The groups are shells around one centre, one inside the other: the same stretched ball of 7 dimensions in 7 sizes.
Some rows, each with its group after it:
[-23 -21   4  -7 -10  47 -36 -30 -11   2   2  -2  18]
(6)
[ 40 -30 -42  34  -4   3 -17 -12  14  -3 -11  -8  31]
(4)
[-18 -18   4  -2   1  57  -9 -34  10  11  13  -8  -8]
(4)
[ 16 -36 -40 -11  16  19 -10  -6   5   5   9  -5  -6]
(2)
[ 26 -43  10   6 -45  37 -62 -32   8   4  13   3  -7]
(5)
[-13  -5 -35  12  31  20   7 -13  -1  -3 -12 -15  36]
(2)
[  3 -13   4   8 -22  24 -33 -27   5  -8  -8 -12  14]
(3)
[ 20 -10 -18 -10   0  15   7 -22   4  -6 -24  -8   9]
(3)
[  6 -37  10  -5 -46  37 -48 -31  11   4   6  -2 -10]
(4)
[-20 -15 -32 -27  14  17  23  -6  23   4  -3 -22 -25]
(2)
[  6 -28 -16 -42 -10  17 -24 -13 -15  -5 -13   3   1]
(4)
[ 37 -28 -53 -31   7 -26  -4  13  10 -12 -13 -14 -17]
(5)
[ 18 -27 -15 -42  -5  20 -21 -16 -19  -6 -15   7   1]
(5)
[  0  -6 -56 -25  26  -9  35   2   4  -9 -37 -16  18]
(4)
[ -3 -33 -18  -3 -40   2 -46  -8  11  -7 -10 -12  11]
(3)
[-41 -18  -1  -3 -13  44 -26 -27   1   4  -1 -10  17]
(5)
[ 34 -17 -58 -15  37 -11  21   7  12  -7  -8 -17 -11]
(3)
[ 22 -21 -52  21  28  27  36 -21  13  10 -19  -4  31]
(1)
[  6 -14 -58   0  11 -23  15  11  29  -9 -19 -30   2]
(6)
[-14 -17 -14  10  18  55   2 -33  -1  10   2  -3  21]
(3)
[  5 -20 -12 -10   3  15 -35  -8   5  -6  14 -16 -14]
(4)
[  6  -5 -10  39   4  27 -22 -27   4  -7  -8 -15  42]
(5)
[ -6 -24 -42 -17  29  25  11  -9   0   6  -2  -7   5]
(3)
[ 54 -17 -36  25  -7 -15 -14  -8  16 -14 -21 -15  21]
(1)
[  4 -14 -28 -18  32  19  -4  -8  -6  -4   4 -10  -1]
(6)
[ 20 -11  -8 -15  33  47   2 -30 -15   2   3   3   1]
(2)
[ 18 -31 -19 -35  -6  23  -6 -17   4   2  -5   0 -21]
(0)
[ 30 -14 -50 -18 -12 -39   8  10  24 -19 -37 -25  -3]
(1)
[ 34 -39  -6 -13  -7  37 -30 -24   7   7  22   2 -31]
(4)
[  5 -16 -41 -32  28  16  38  -8  16   5  -8 -14 -25]
(0)
[ 17 -31   1 -15 -23  34 -31 -28   2   1   1   1 -11]
(0)
[ 31 -12 -32  -6  46  33  20 -22  -9   2  -5   0  11]
(3)
[ 24 -14 -33 -13  36  16   5  -9  -1  -3   2 -10  -6]
(6)
[ 12 -35 -25 -38   7  19 -24  -6  -8   0   8   0 -17]
(2)
[ 21   0 -47 -30  42 -13  36   6  16 -11 -14 -26 -26]
(1)
[ -6 -13  -6  16  35  74   4 -43 -11  14   9   4  26]
(1)
[ 34 -25  -8  37 -32  20 -28 -30  21  -2 -11  -9  21]
(1)
[  8  -8 -27 -23  42  35  22 -21 -13   1 -10  -1   7]
(6)
[ 35 -23 -42 -25  11   4  22  -9   9  -2 -21  -5  -9]
(6)
[  2 -22 -20   6 -20  10 -34 -16  -5  -9 -21  -6  39]
(0)
[ -4 -39  16   5 -16  80 -50 -49 -21  15  15  19  26]
(1)
[ 17 -13 -37  -6  33  18   8 -12  -9  -4 -13  -5  23]
(0)
[ 11 -23 -11  10 -13  41  -8 -37  -3   4 -20   5  33]
(3)
[ 29 -30 -15 -30   7  31  -8 -20  -1   4   6   2 -26]
(0)
[ 11 -15 -50 -14   3 -28   4  13  25 -13 -18 -29  -8]
(6)
[ -2  -2 -44 -28  59  18  44  -5   5   1  -5 -18 -13]
(2)
[ -8 -26 -29 -18  36  41  -2 -12  -1  10  21  -6 -13]
(5)
[  0 -19 -19  -2  -1  39  22 -29  20  11 -10  -9  -3]
(5)
[ 43 -26 -34  22 -22  -8 -25 -12   8 -12 -27  -7  36]
(2)
[ -1  -8 -19 -20   0   6  -3 -11   5 -10 -19 -16   2]
(0)
[ 22 -12 -24  41 -24  -5 -19 -15  25 -12 -23 -22  34]
(5)
[  9 -26 -18  26 -37  -2 -50 -11  14 -11 -12 -16  30]
(3)
[ 32 -18  -5  15 -18  19 -37 -28  -9 -11 -19   0  35]
(2)
[ 33 -29 -32   3  10  12 -16  -9  11   0   8  -9  -6]
(6)
[ 42 -32 -25   2  23  50  12 -33   1  14   4  10   0]
(2)
[  3 -17 -30 -43  34  38  46 -18  13  12  -1  -7 -39]
(5)
[-11 -10 -44   0  23  11  24  -7  14   0 -16 -20  16]
(0)
[  1  -4 -40 -14  29   6  18  -7  -3  -9 -24 -14  20]
(0)
[  1 -24 -60 -44  21 -11  35  14  30   2  -6 -24 -43]
(1)
[-16 -18 -23 -44  15  21  13  -7  17   4   7 -18 -43]
(4)
[ 27 -12 -29 -23  13   5  13 -11   6  -7 -18 -10  -8]
(6)
[ 26 -35 -41  -6 -26  -4   4  -7  32   1 -19 -13 -10]
(1)
[ 21 -32 -33   9 -29 -13 -46  -2   3 -14 -18 -10  31]
(4)

New rows, each followed by its group:
[ 19 -25 -48  -8  29  21  24 -12   5   6 -10  -3   8]
(0)
[  1 -25 -34  -6  44  51  18 -20   4  16  18  -3  -7]
(5)
[ 13 -24   5 -29  23  67 -23 -38 -34   7  12  18   3]
(1)
[ 48 -45 -33 -16   8  24 -21 -13  -5   5   9   9 -10]
(1)
[ 23 -15 -46   1  50  33  30 -19  -9   5 -12   2  26]
(4)
[ -2 -16 -20 -57  27  19   7  -4   4   0  11 -14 -50]
(1)
[-20 -16 -40   8  28  36  25 -18  11  11  -7 -12  22]
(1)
[ -7  -3 -43 -20   8 -14  30   3  27  -9 -27 -30  -9]
(4)
[ 40 -16  -2  12  15  50 -17 -41 -21   0  -6  12  31]
(1)
[ 18 -34  -8   7   0  58 -19 -39  -9  12   3  12  20]
(6)
[ 22  -4 -64   3  46  -7  45   1  16  -5 -23 -21  15]
(3)
[ 39 -17 -55  13  45   8  19  -5   9  -1  -3 -12  12]
(5)
[ 37 -32 -30  -4 -11  15  -2 -18  11   1 -15  -1   3]
(0)
[  9 -22 -23  46 -10  32 -11 -30  13   4 -14  -8  47]
(5)
[-22  -1 -42  -3  18   6  25  -9   5  -7 -35 -19  36]
(5)
[-41  -9 -11   3  -5  35  -3 -25   9   2 -13 -16  25]
(1)
[  6 -13 -15 -36  31  34   1 -18 -15  -1   2  -1 -11]
(3)
[ 10 -10 -34 -25  14 -10   2   4  14 -12  -8 -24 -19]
(3)
[ -7 -25  -6   7 -23  40 -19 -34   2   4 -15   0  28]
(3)
[-12  -9   1   2  13  52  -8 -34  -1   5   5  -7   8]
(3)
[ 27 -35 -36  -7 -20  -7 -15  -1  27  -3  -5 -16 -17]
(3)
[ 18  -5 -22  -5  19  14  13 -15  15  -5  -7 -18 -10]
(2)
[ 37 -15 -23  -8  11  16  10 -19  10  -3 -11  -8  -8]
(3)
[  6 -12 -30   1  40  42  25 -25   0   8  -3  -5  13]
(0)
[ 24 -37 -19  23 -19  32 -41 -29 -13   1 -14  11  53]
(1)
[-12 -20 -14 -10 -16  21 -27 -19  -8  -6 -19  -4  30]
(6)
[ 49 -26 -22  13  28  51   2 -37 -16   8  -4  15  28]
(1)
[ 18 -25 -33  25  11  26  -7 -19   9   4  -2  -7  25]
(6)
[ -6  -8 -25 -41  32  18  11  -7  -4  -4  -3 -12 -18]
(3)
[ 23 -26 -11  17  10  50 -16 -34  -3   8   7   4  17]
(0)
[  3 -29  -5  19 -38  22 -46 -24   9  -3  -7  -7  25]
(0)
[ 19 -27 -16 -26   3  19 -25 -11  -1  -3   9  -5 -20]
(0)
[ 24 -36   5  -3 -45  26 -62 -29 -12  -6 -10   9  22]
(4)
[ -3 -28 -13 -52  36  61  17 -24  -2  18  25   3 -49]
(1)
[ 12 -21 -18  14  -7  10 -33 -11  13  -6   4 -17   6]
(6)
[  4 -20   6   0 -32  30 -26 -31  12  -2  -9  -8   1]
(4)
[ -5 -13  -6 -28  36  57  11 -28  -2  11  18  -4 -27]
(4)
[  4  -5 -40 -12  32   7  14  -6  -4  -8 -19 -13  20]
(0)
[ 14  -1 -66 -13  36 -30  47  16  34 -11 -20 -36 -17]
(5)
[ 16 -17 -56 -11  28   6  36  -7   8   0 -26  -9  15]
(6)
[ 24 -26 -13   0  -9  25 -36 -24 -19  -6 -15   7  36]
(3)
[-36 -13   4 -11   8  52 -28 -28 -14   3   8  -6  15]
(5)
[ 21 -22 -23  29 -18  -2 -42  -9  13 -11  -6 -17  26]
(2)
[-20 -10 -26 -34  26  26  20 -12   5   3  -5 -14 -14]
(6)
[ 19 -43 -16 -14 -17  31 -32 -19   3   7   9   3 -10]
(6)
[ 17 -22 -38   4  25  23  -5 -14  -9   0  -7  -1  30]
(3)
[ 36 -34 -14  20 -16  38 -14 -34  12   8  -4   3  12]
(2)
[ 35 -33 -43  14 -13  -9 -26  -3  10  -8 -15  -9  23]
(2)
[-20  -6 -10  16  14  37 -10 -24   3   0  -1 -16  25]
(2)
[  8 -28 -37 -49   2   2   3  -1   3  -3 -13  -7 -20]
(2)
[ 34 -28 -23 -25  32  40   1 -21  -8   8  13   6 -19]
(3)
[ 40  -6 -58  21  42  -3  36  -5  19  -5 -18 -19  17]
(5)
[ 18   0 -40   3  32  -2  24  -4  18  -9 -13 -25   1]
(2)
[ -1 -33 -10 -14 -31  14 -39 -11  17  -1   7 -14 -19]
(3)
[ 13 -11 -29  -1  17   2 -13  -4   6 -10  -2 -19   4]
(6)
[ -4 -16   2 -15  -9  41 -18 -33 -12  -1 -13   2  16]
(6)
[ 16 -17 -44  35 -10 -11 -14  -6  16 -12 -28 -19  49]
(2)
[ 34 -23 -50 -21  21   6  30  -7  12   1 -18  -6  -9]
(0)
[ 31 -19 -56 -36  35  -3  25   2  -5  -6 -21  -5  -1]
(4)
[ 26 -14 -37 -16   4  -4  16  -7  14  -8 -25 -13  -2]
(0)
